Every row belongs to one group in each of 4 separate groupings. Each group adds its own fixed numbers to the row, and there is some noise. The rows also spread widely along 15 directions, which tell nothing about the answers.
Some rows, each with its group in each grouping after it:
[ 42  10  16 -27  14  17 -16  -8 -41   0 -12  15 -22   5   4 -26 -20  -8
  18  -1   6 -14  10  11   2  13  -4  24  -6 -10   1   4  19  21] | Z (0) z_484 D
[ 34 -17  40  23  10 -15   1  36 -29 -14  -7 -15 -57 -27  -3 -24  -4  10
 -13  15 -10 -27  -3  -9  14   9  28  29 -11  -5 -21 -27  -9  25] | X (3) z_799 W
[ 16  16  27 -11 -10   1 -29 -33 -29 -34 -49 -49 -10 -24 -20  12  -4  10
  32   4   5  10   5  12  18  -3 -18  14 -28 -31  -6  14  -6   1] | Z (3) z_484 P
[-16   7 -37  11 -19  42  -3 -12 -39   9 -20   0  31  -3 -32  -5  -3  37
  17   0  37  -5  21   1  12 -18   3   3  18   7  -7   5  -6   2] | G (1) z_343 Q
[  9  48   8  27  -3  11 -31   7 -26   8   5 -31 -15  -7   0  -7   2 -17
  25  -6   1  -1  -5  29  -3  19   3  19  41 -41   1   6  18  -9] | A (4) z_756 Q
[ -7 -17   0 -29  12 -24  24 -34   8 -10 -13   2  13 -11  29  10   0   2
  25 -12  15  -2   9   8  10 -32  -9   2 -22   6 -17   6  -8   8] | G (2) z_799 P
[-13  42  -9  -9  -1 -16   0  23   3  10  36  27  36  10  19 -11 -21 -12
  22  -1 -25   7  10  29  -2  12  -8 -10  -4  -4  11  14  45 -12] | X (0) z_675 R
[-36 -11  -5   7 -20 -14  22  41   1 -13  20  45  18  -3 -12   1   2   8
  -4  -3  -4  -7  -9   1  26 -20  15 -20 -31 -12  -4 -11   6   1] | A (4) z_756 R
[-19 -16 -32 -10  23 -19  41 -16   9  -7 -21  -3  20 -14  18  17   6   8
   9 -20  34 -10   2  -4   5 -38  -8  11 -22  25 -20   3  -8   4] | A (2) z_675 D
[ 26 -18 -28 -23   7  25  -3  45  41  -8 -51  18   1   7  25 -19  11 -11
  12  -9  -4  26   0  -8  17 -29  -5  19   6  14 -16  13 -39  29] | A (1) z_343 W
[ 17 -11  43  -5   4   7   4 -26  23 -23 -16   2 -37  -8  -5  35  13 -38
 -10   1  11  -4 -51   8   8  -3   0   9 -12 -42   0 -18 -14  18] | A (2) z_675 R
[ 25   4 -25  25  49 -41   1  12   2   8 -19 -13   7  -8  36 -38  -7  12
  44 -14  -8  -1   9   6   3  -9   8  37  -3  29 -12 -21  -5  18] | X (4) z_343 Q
[ -9   9  -7 -30  -6   2 -11 -10  -2 -19   7  10  10   2   7  31  -8  13
   9 -10  -6  11  10  -7  23   7   4 -10 -36 -13 -16   0   9   4] | G (2) z_756 R
[ -1 -13   9  -1   7 -41  21  -9  34   0  12   4 -22 -25  40   0  36 -18
  -1 -12   3  -2 -23  -3  -2 -30  15  -1  26  -7  -7  -6 -16   7] | X (0) z_675 P
[  1  35   2  14  -2 -25 -45   3  33 -24 -15 -61  -5 -19  18  32  21   0
  11  -4 -35  35 -11  -5  12   8   6   6   2 -22 -20  -1 -18 -12] | X (4) z_484 Q
[-22  11  -6  28 -13   0   1   1 -29   0 -12   6  34 -18 -25 -31 -21  34
  22   6  21  -9  22   9  18 -13   4   2 -12  10  20  -4   7  -4] | G (1) z_756 P
[ 10  39   9 -29 -23  15 -11 -28  -9  10   2  -2   0 -23  27 -20 -18   1
  -2   8  11  -3  35  19  -8  -7 -14 -14  34  -1  13  31  -6   3] | A (4) z_756 R
[ 10  -2   1  34   7  -2  -3  -1  11   6 -16  -5  32 -18  -6 -45  -9  42
   6  33   2   0  -5   8  27 -11   6   7 -15  13  -6 -29 -30  18] | A (3) z_756 D
[ 29 -15  -7  17  10  15  -1   2 -28  22   0  28 -12   3  -4 -33   6  15
 -17  16   3 -22  -8  -8 -11  12  24  22  15  32 -17 -36 -21  28] | A (4) z_343 D
[ 14 -15   2   1   1  -3 -25 -36 -18  -9 -33  -6 -14   3 -28  -6  39  11
  50  -6  16  19 -33   1  19 -10  11  14   3 -42  -4 -16 -25  13] | Z (4) z_343 D
[ 16  21   0  36  32 -16 -20 -22  -1 -11 -47 -69  14 -17  -5  10 -12  16
  24   3  -4   8  -4  12   1   0  -7  35 -24  15 -21 -14 -17   6] | X (4) z_799 Q
[-15  20 -14   9 -15  -6 -27   0  16 -22 -36 -14  -7 -14  -4  23   3 -17
  10 -36  13  16  10 -18  -9  -7   4  -1   8  -5  48  15  -4 -19] | Z (1) z_799 Q
[ -6   8  -2  -3  -5 -35  -6  -4 -19  -5 -29 -18   7 -13 -12 -11  20  10
  28   1 -12  24   8  -1 -12 -20   1  12   5  25 -17  31 -11 -13] | Z (2) z_675 Q
[-17 -18   6   9 -19 -18  11   8 -14  -5   3  40  10 -13 -17 -25  -1  24
   0  12   1  -6   6  -9  16 -13  16 -12 -26  15   9 -12 -10   6] | A (2) z_756 R
[ 10  11   6 -19 -21  17  -1  27 -27   2  -2   8  12  -2 -10 -21   0  13
   7  26 -19   5   6  18  15 -10  -1   1   5   2 -36  22  -9  17] | X (4) z_756 R
[  8  12 -20 -20  -2   5  -5 -34 -22  26  50  29  13   7  37 -25  -3  33
  26   6   3  -7  21  14  16   7  16 -17  28 -23 -18 -23   7  16] | X (4) z_675 P
[  1 -15  25   2  -8 -46  -4 -23  -7 -14 -12 -34 -10 -28  29 -17   7   8
  35  14 -12   3   6  11  18 -20   1   2  -6 -13 -20  -5 -27  -1] | X (1) z_799 Q
[ 20  20  10 -29   9   0   8  41   6 -14 -11  29   8  19 -21   5 -12 -21
  -9   0 -27  16 -11   8  -9   4  -2  24 -30  25 -27  24  18   5] | A (1) z_756 D
[-12  15  -4   2  11 -40  11  24  10   4  10  22  18  -7  -5 -24   7  17
  12  -4  -8  11  -2   0   4 -17  15   1  -7  15   1   8  17  -9] | Z (0) z_675 D
[  2   2 -28  -3  21 -18  17  17  24   0 -13   8  -1 -11   1  -5  23  32
   5 -20  13  17   1 -12  12 -34  22  13   2  14 -29   4 -18  11] | A (4) z_675 W
[ -1   9 -11   4   2   7   4 -42 -20  18  22  24  21  17 -12  15   6   0
   5  -5  11 -12 -12  13 -18  11  10   0  11   1  -5 -25   8   7] | X (4) z_799 P
[ -2  -7  28  -4  -6 -26  15 -16  11 -17 -24  -9   8 -15 -28  10  28   2
  12  13  -3  18 -36  19  11 -32  -2   4 -13 -19 -25   5 -20   3] | Z (3) z_484 R
[ 26  28  19 -14   0  15  -6 -41 -18  25 -11  -4   6   6  19 -11  -5 -46
   1  18  -7  -5  -8  33 -50  10 -23  16  52  20   0  17  -4   1] | Z (2) z_343 Q
[ -8  -8 -44   8  21   6  11  -5 -23   1 -19   8  35  16  20   7 -21 -13
  44 -21  18 -15   6  10   3  -7 -14  15 -27  11   7 -17  15  10] | X (2) z_675 Q
[  9  -9  38  35 -36  -2 -28  47 -62 -12  -1   4 -32   0 -38 -11  13 -21
  -6  29 -40 -12 -27   2  -3  23  23  17  -3 -13 -15 -17   1   5] | X (4) z_484 Q
[-14  -3 -49   6  -8  20   3   4   6  10  -7   1  23  -9   0   1  35  23
  11 -12  18  13   4 -13  10 -25  13   2  40   7 -18   5 -24   9] | X (2) z_484 P
[ 31   4 -19 -12  -1  -5 -24 -30  -2  21 -20 -16  -7  -8  28 -28  33  11
  24   8  -6  27  10  -1 -16 -11   8  16  52  25 -33  12 -43   9] | A (1) z_675 Q

New rows, each followed by its group in each grouping:
[  0  -8  -6  -8  13  11  16  14  30  -7 -19  15  14  -2  -7 -11  15   4
  27 -12  17  14 -18  13  31 -40   1   5   0 -29  -9  11  -9  17] | Z (0) z_799 P
[ -6   7   9  -8  18 -13  15 -33  35 -16 -27  -3  21 -18   3  14 -17   5
 -12  -6  11   2   4  -4  -3 -18  -8   0 -30  26  13   0 -12   3] | Z (2) z_799 P
[ 26 -19  10   0  43   6  25 -12 -24  -6 -21 -12  13  -4  -1 -11 -26  33
  10  22  11 -28 -10  18  30 -12  -2  32 -48  16 -60 -33 -10  38] | G (4) z_343 D
[  8 -15 -19  -1 -11   4   6   3 -29  19   1   9  21   4  34 -30  -5  -8
  21  16 -11 -15  15  16  -7  -7  -7   2  15  21 -16  -7 -12  15] | X (3) z_799 Q
[  9   5  19  -7 -26 -22 -21   8 -32   2  12  31 -19   1  20 -25  -3 -36
  20   2 -27  -4  10   8 -17  22   4   0  12  -4  29  -3  15  -2] | X (1) z_484 R
[-10  21  -8  35  17 -44   8 -20  20  14  18 -22  28 -15  15   8  12   5
  -8  10 -16  -4 -22   7 -20  11   8  10  11  28 -13 -33   0 -12] | X (3) z_343 D
[ -5  28 -10 -33 -14   1 -10  30 -23 -11 -13  13  -1   8 -29 -10  15  -2
  50 -26   6  31   9  11  13 -16   1  10  16 -33  -1  53  27 -14] | Z (1) z_756 D
[ -8  16 -19  -1   2 -20  20 -16  -9  13  11  23   2 -19   2 -22  -3  30
   7 -20  28  -8  32  -8  -8 -30  20  -3  22  23  18   9   2   1] | X (4) z_799 Q
[  8  35 -31  -4  34  18   5 -35  39   3  -8 -13  31   2  -2  35  -9  22
  -7 -17  17  13   2  -3  -2  -6   2  11   3  19 -16  -3  -7   9] | X (2) z_799 Q
[  7  14  47  -6 -24  -2 -11 -13 -53  -8   1  18   2   0 -27  -7 -33  -3
 -19  37 -18 -20   4  12 -15  22  -3  -1 -37  20   7  -3  18  -1] | G (4) z_675 D
[  3  -5 -13  15  -8  -3   2   4 -12  24  -2  12  22   8 -16  -7  38  -5
   3  14 -13  11 -30   8 -19  -7  12  12  24  27 -34  -2 -18  10] | X (0) z_756 R
[ -5  33 -22  13   4  48 -19 -18   5 -11 -14 -16  13 -14  23  25 -53  10
 -22 -11  29 -28  33 -13   8  27 -10  -6 -12  -2  48 -29   8   7] | X (2) z_343 W
[ -5  25 -13  22  12  16  -3  32  12  -7 -11 -24  26   1  19  20 -27 -28
  -1   1 -13  -8  -5  13   0  11 -14  14  -9   7   2  -4  16   0] | X (2) z_675 Q
[  8   5 -25  -6  43 -40  24 -17  39  22  12  31  12  -8   8 -28  31  38
   6 -19  13  15  -9 -12  -2 -31  31  13  24  30 -16  -8 -11   9] | Z (0) z_343 D
[ 17  26   8   5   7  -3  -1 -43  -6  26  26  18   9 -16  -4 -36  -8  47
  -4  22  13  -4  12   4   1  -2  19  -6  22  15   5 -14  -3  15] | X (0) z_675 R
[ 16 -34 -46 -30  18  13  -1 -23 -16  -3 -26   6 -23  -1  19   5  26  37
  18 -30  34   5  15 -37  17 -19  24  10   3   7 -30 -12 -34  28] | Z (2) z_675 W
[-13  -3   6 -21 -23 -45 -19  -2 -10 -20   6   8 -15 -21  31 -16   0  19
  19 -10 -15  12  34 -23  17  -7  16 -21 -15  -6   9   3  -8 -13] | Z (1) z_756 Q
[ 11  14  35 -11  -2   0 -25 -21   0 -34 -40 -54 -27 -16   6  30  -2 -32
  30 -11   4   9 -15  21  15  -2 -16  14  -4 -56  -2  12  -7  -7] | Z (1) z_799 Q
[ 24  -2  31 -18   3 -17  15 -26  -2   7  -3  13 -11  -5  18 -29   6 -20
  28  14   7  -3 -20  30   1 -23  -6  12  23 -20   0   4  -6  11] | X (1) z_675 D
[-33  23  -9  -1 -20 -16  -1 -48   7   1   8 -38  12 -17   9  52  33  -4
 -11 -12   8   7  -5   2 -22 -15   2 -13  32  -1 -25  10 -13 -24] | G (4) z_799 Q
[ -6  22 -22 -35 -18 -12   1  -3  -7  12  18   8   7   4  53   8  15 -46
  22 -24  -7   4  15  17 -28  -3 -14  -4  51   0  -1  31  17 -14] | X (1) z_756 P
[ 10   4  -6  24   7 -30 -22 -20 -11  -2 -22 -36 -36 -31  -7   6  42  23
   5 -25  11   8   3 -27 -15  -3  34  24  28  18 -15  -6 -24   0] | G (4) z_799 P
[ -8  -2  11  10 -30   1   4 -47   6  16  -5  18  49 -11 -12 -35   9  23
   7  46   6   6 -15  20   9 -29  -5 -20  12   1  18 -15 -33   7] | X (3) z_484 D
[-14  -9  26  16 -21  -6 -17   9 -46 -15  11  -5  -2  -4   2   5 -16   7
  -3  27 -25 -17   2   1  15  28   9  -7 -37 -11 -14 -32  11  -3] | G (2) z_675 W
[  4  -4 -31 -18  -6  50  -4  62  29 -10 -22  24   4  16 -12   1  25 -11
  18 -15  14  24 -25   0  38 -30   1   8  10 -41 -16  25  -7  20] | A (0) z_675 D
[  1  -2  16  28 -18 -17   8   5 -16  21  -2  19  22  -1 -40 -28  28   6
 -10  35 -24   6 -23  11 -28  -9  19  10  23  44 -19  -2 -22   5] | X (4) z_799 P
[ -2  17  18  -6   9 -39  30  19   2 -18  -8   9 -10 -19  -1   4 -14 -16
   2 -23   6  -8   2   8  -6 -28   0  16 -22  11   5  20  26  -9] | G (3) z_756 Q
[  9  48   7   1   2  -6 -35  -6  30   6  -3 -17  -9  -5  13  -2  22 -30
  21 -17 -15  32  -7  11 -19  15   4   8  59 -24  25  23   6 -15] | Z (2) z_799 P
[ 14  -6   9   0  14 -34   1 -19  13   2 -11 -12  -4 -23  41 -26   6  23
   9  10  -6   3   7   2  10 -18   8   5  -5  13 -27 -18 -35  14] | A (4) z_756 W
[  4  -6 -21 -38 -13   9   2  13 -15  -1  15  22 -15   1  20  -6  14  18
  16  -9   4   6  21  -6  21 -19  15  -4  17 -16 -43  16  -7   9] | A (1) z_675 Q
[ 23  31  31 -11   5  10  15   6 -22   5 -10   5  -3  -6 -23 -27 -16 -12
   5  14   9 -10 -10  35  -8 -10 -10  21  18  -7   3  27  22   2] | Z (3) z_675 D
[ -5 -20 -13  15  -5  -6   4  10 -24   1   4  35   4   7 -10 -16   7  19
  21  -8  11  -8  -7  -5  19  -7  23   3 -19 -12   2 -33   2  12] | G (3) z_756 W
[ -6  31  -9 -55 -14  14 -12 -32   9  -7  -1   2  29   5  39  21 -22  -2
  11   0  -5  18  33  10   1  -3 -25 -22  -7  -4  -1  26  10  -6] | G (2) z_675 W
[-17 -13  -4  -5 -13  -4  14 -10 -19 -14  -5 -13  -7  -7  12  38  25 -25
   4 -11  12 -13 -19  10  -3 -14  -5   1  -1 -18 -32  -1  -7  -1] | A (4) z_675 P
[-12 -12 -37   5  -6   6 -12   4   0 -21 -21 -14   2 -12  -8  22  21  31
  32 -23  21   9  -4 -17  40 -16   9   1 -14 -33  -9 -13 -15  11] | X (3) z_343 R
[ -7   1 -17  12   5  12  28  37   6  -9 -22  44  11  -2 -24   4 -19 -12
 -25 -19  20 -19  -1 -14 -11 -23   4  12 -21  39  29   4  12   9] | X (0) z_343 Q
[  7   2 -18 -15 -11  19  -1  70  -6  -6   5  41  -6  27 -33   8  29 -15
   4 -14 -18  17 -30  -7  11  -3  23  16   5 -12 -29  13  12  12] | X (4) z_756 D
[  4  33  -7 -19   3  -8 -13  -9   0 -13  -8 -20  21  -9  10   7 -12  22
  27  -2 -12  15  22  11  13  -1 -11   2 -15  -3 -18  16   8   0] | X (4) z_343 P
[ 34 -21 -14   1  17  14  15  26 -44  13  12  13 -35  -9   8 -36   5  37
   0   4  11 -28  14 -13  18  -5  34  30  30  13 -54 -18 -14  35] | X (1) z_343 Q
[-11   4 -31  13  -8   2  -2  31 -15  13  25  26  -6  -1  25 -20  13  -6
  15 -23   8 -14   6  -4   2   5  19  -5  40 -19  20 -13  17   0] | Z (3) z_675 P
[-17  13 -34 -10   3  16   0 -13 -21  -9 -16  -8  17   1  -5  22  -1  12
  34 -30  31  -2  11   5  16 -18  -7   1  -2 -26  -5   6   9  -2] | Z (4) z_343 Q
[-23 -25 -23  14  -4  12  28  29  31  -4 -16  31  22 -21  40 -36 -16  -3
  18  -9  38 -21   9   8  39 -55 -12 -16  -4 -19  39  -8 -17  17] | A (0) z_343 Q
[ 35  15   1  -4  17   5 -42 -74 -39   8 -16   2   5  14   1 -12 -19  14
  51  -7   9   4  16  12  -6  29   0  17 -17  -5  15 -26   6  16] | G (4) z_799 P
[ -1  -2 -28 -27  18  19  26  33  43  -9 -15  34  40  15  17  -1 -17  -9
  24 -16   6  12  -1  15  31 -42 -15   0 -26  -7  -7  18   4  22] | X (0) z_799 Q
[ -3  15  17  22   9   7  -9 -21  18 -10 -12 -37  25 -12  44   9 -37 -17
   9  17  -1 -15  -9  31  20   3 -21   0 -15 -22   7 -32  -4   3] | G (1) z_675 Q
[-14  31  26  27  14 -41   9   3  -3 -16  12 -18  23 -20   9  -1 -45   2
   8  12 -19 -18   8  23   6  16  -5   5 -42   5   8 -18  34 -15] | X (1) z_675 P
[ 10  -1   1 -20 -19  10   8   5  -3   2   5  34  17   2 -26 -29  15  34
  27  20   1  21  -5  13  30 -32  10  -7   8 -23 -22  15 -10  18] | X (3) z_675 P
[ -4  36  -4  18   2  24   4  28 -17   9   0   4  21  -6  -7 -20 -36  -1
   2  -1  12 -19  22  20  -5   2  -8   9   6   5  28  10  32   0] | X (0) z_799 W
[  4  37 -18   3   6  -4 -16 -55 -15  22  15 -24 -12 -18  30  11   7  15
 -17 -15  17 -11  21 -11 -33  13  16  -3  53  19  -1 -12  -8  -7] | Z (4) z_675 Q
[ 16 -27  -8   4  11 -10 -10   1 -45   0  -2 -16 -20 -20  74 -34 -25  10
  13   4  -3 -43  35  -7  14  14   6   3 -11  11 -11 -39 -14  25] | Z (4) z_675 P
[-16   7  -9   9  -6 -33  10   8   3  -8  -8   9  11  -2 -38  14  31  16
  11  -7  -7  22 -19  -6  -3 -28  20   5  -8  12 -22  11  -5  -9] | X (4) z_675 Q
[ -9  14  12  21 -13   9 -20  33  -9 -16  -3 -29  12  -5  18  -1 -20 -15
  29  13 -18  -5  -2  34  31  16 -16   0 -19 -55  -5 -12  16  -3] | A (3) z_799 W
[-10  15 -51  -8 -14  23  -8 -37  -5  16  20 -11  14 -11  12  22  26  44
   1 -10  25   1  15 -13   8  -4  13 -15  43  -8 -23 -11 -19   7] | X (3) z_343 R
[-27 -29  20  60  -5 -33  10  25 -22 -13  -6  -5  -8 -17 -10   3   9 -24
  -7   1  -8 -31 -28  -1  -5   9  20  11 -16   3   7 -45  -2  -7] | Z (1) z_799 P
[-21   8 -42  -2 -14  25 -25 -45 -21  22  33   8  51  17   9   2   8  46
  24   8   6   8   9   4  21  11  10 -30   6 -22 -26 -29  -7   2] | Z (0) z_756 Q
[ -7   5 -11   3 -16 -28 -32 -32 -27  12   7   1   9   6  41   0   7 -25
  22  -5 -22   2  13   2 -31  21   2  -8  12  17  12 -16   0 -12] | G (4) z_799 Q
[  6 -24 -18 -21 -21  33  -7   8  16 -20 -34  -3 -11 -15   1   4  29  19
  15  -2  19  16  -2 -20  39 -35   6  -2  15 -24 -17  15 -45  25] | X (2) z_343 P
[ 22   8  30  22   9  31  13 -10 -11   6 -13 -14   2 -26  16 -35 -45  -1
  -8  35  19 -41   5  27  12  -9 -14  15  14  -2  13 -16 -10  26] | X (2) z_343 Q
[ 12  19  17  16  10 -21   1   2 -32  -4 -15  -8 -14 -18   5 -33 -27   1
  36 -11  19 -16  19  18   6  -3  -1  21  -1 -13  29  -1  18   0] | X (1) z_756 W
[-35  19 -38 -10  -2 -24  13   1  -9  -5 -16 -27  33 -18  10   5   8  31
  33 -24  18  15  32   4  12 -32  -5  -3   2   6 -21  26   1 -21] | Z (1) z_756 W
[ 15  -1 -35 -24  13  15 -22  -1 -26   4 -15  23  21  36   6  -3  -1  -7
  63 -24  -2  17   9  13  10   0  -6  15 -22 -10 -15   7  19  13] | G (0) z_799 Q
[ 15   2 -14  40  13   6 -25  17  -2  -8 -15  -2 -30 -12  19  -6 -11  -5
   6 -25  14 -19  -3 -22  11  11  23  16   3 -14  41 -42  -5  17] | X (4) z_675 Q
[  4  -3 -17 -15  -8 -13 -19  10  37   1   3 -19  -6 -21  90 -20  22 -11
  22   0 -18  15  13   5  24 -23  -3 -14  38 -28 -21   0 -37  11] | A (4) z_484 Q
[ 15   6 -35  -8  29  23   1 -12  37 -14 -41  -5  29   1  -5   6 -11  38
  29 -16  25  20   1  -2  38 -36  -3  11 -25  -6 -11  -6 -26  29] | X (4) z_343 Q
[ -4   7 -21  22  -6  12 -10 -20 -12  14 -10 -33  25  -6  18  -1   6  -2
  25   6  11  -4   0  25   1  -6 -11   6  24 -13 -17  -8 -15   1] | A (3) z_799 Q
[ -5  11 -24  18   8  -5  -8 -32  18  -2 -25  -5  22  -4 -10  13   9  10
  13 -21  21  11 -11  -8  -3 -14   6   2  -2   3  21 -17 -16   0] | Z (3) z_756 Q
[  9  24   4 -20 -26  -4 -32  -6   0  -9 -19 -37  -7  -9  24  21  18 -25
   5   4 -26  22   1   2 -16   0 -10  -1  24   0 -20  28 -19  -5] | X (4) z_756 Q
[ 25  36   8 -16  28 -40 -28 -20  61  -6  -6 -26  13  -2  38   6  12  -9
  32   0 -41  50 -20  15   5   6  -5  11   0  -8 -18   4 -11   2] | X (2) z_756 R
[-19  11 -27 -21 -10 -17   0  -5  25  -9   8   3   6 -10  28  28  18   6
  -6 -25  -2  16  11 -16   3 -19   8 -17   0   4 -22   7 -14  -6] | A (4) z_756 Q
[ -6 -14 -33   7   8   4  -2  38 -24 -13  -8   0  -7   0  18  22  -2  -5
 -11 -24  -5 -23   6 -24   1  15  13   9 -21  19 -18 -22   4   9] | Z (4) z_675 P
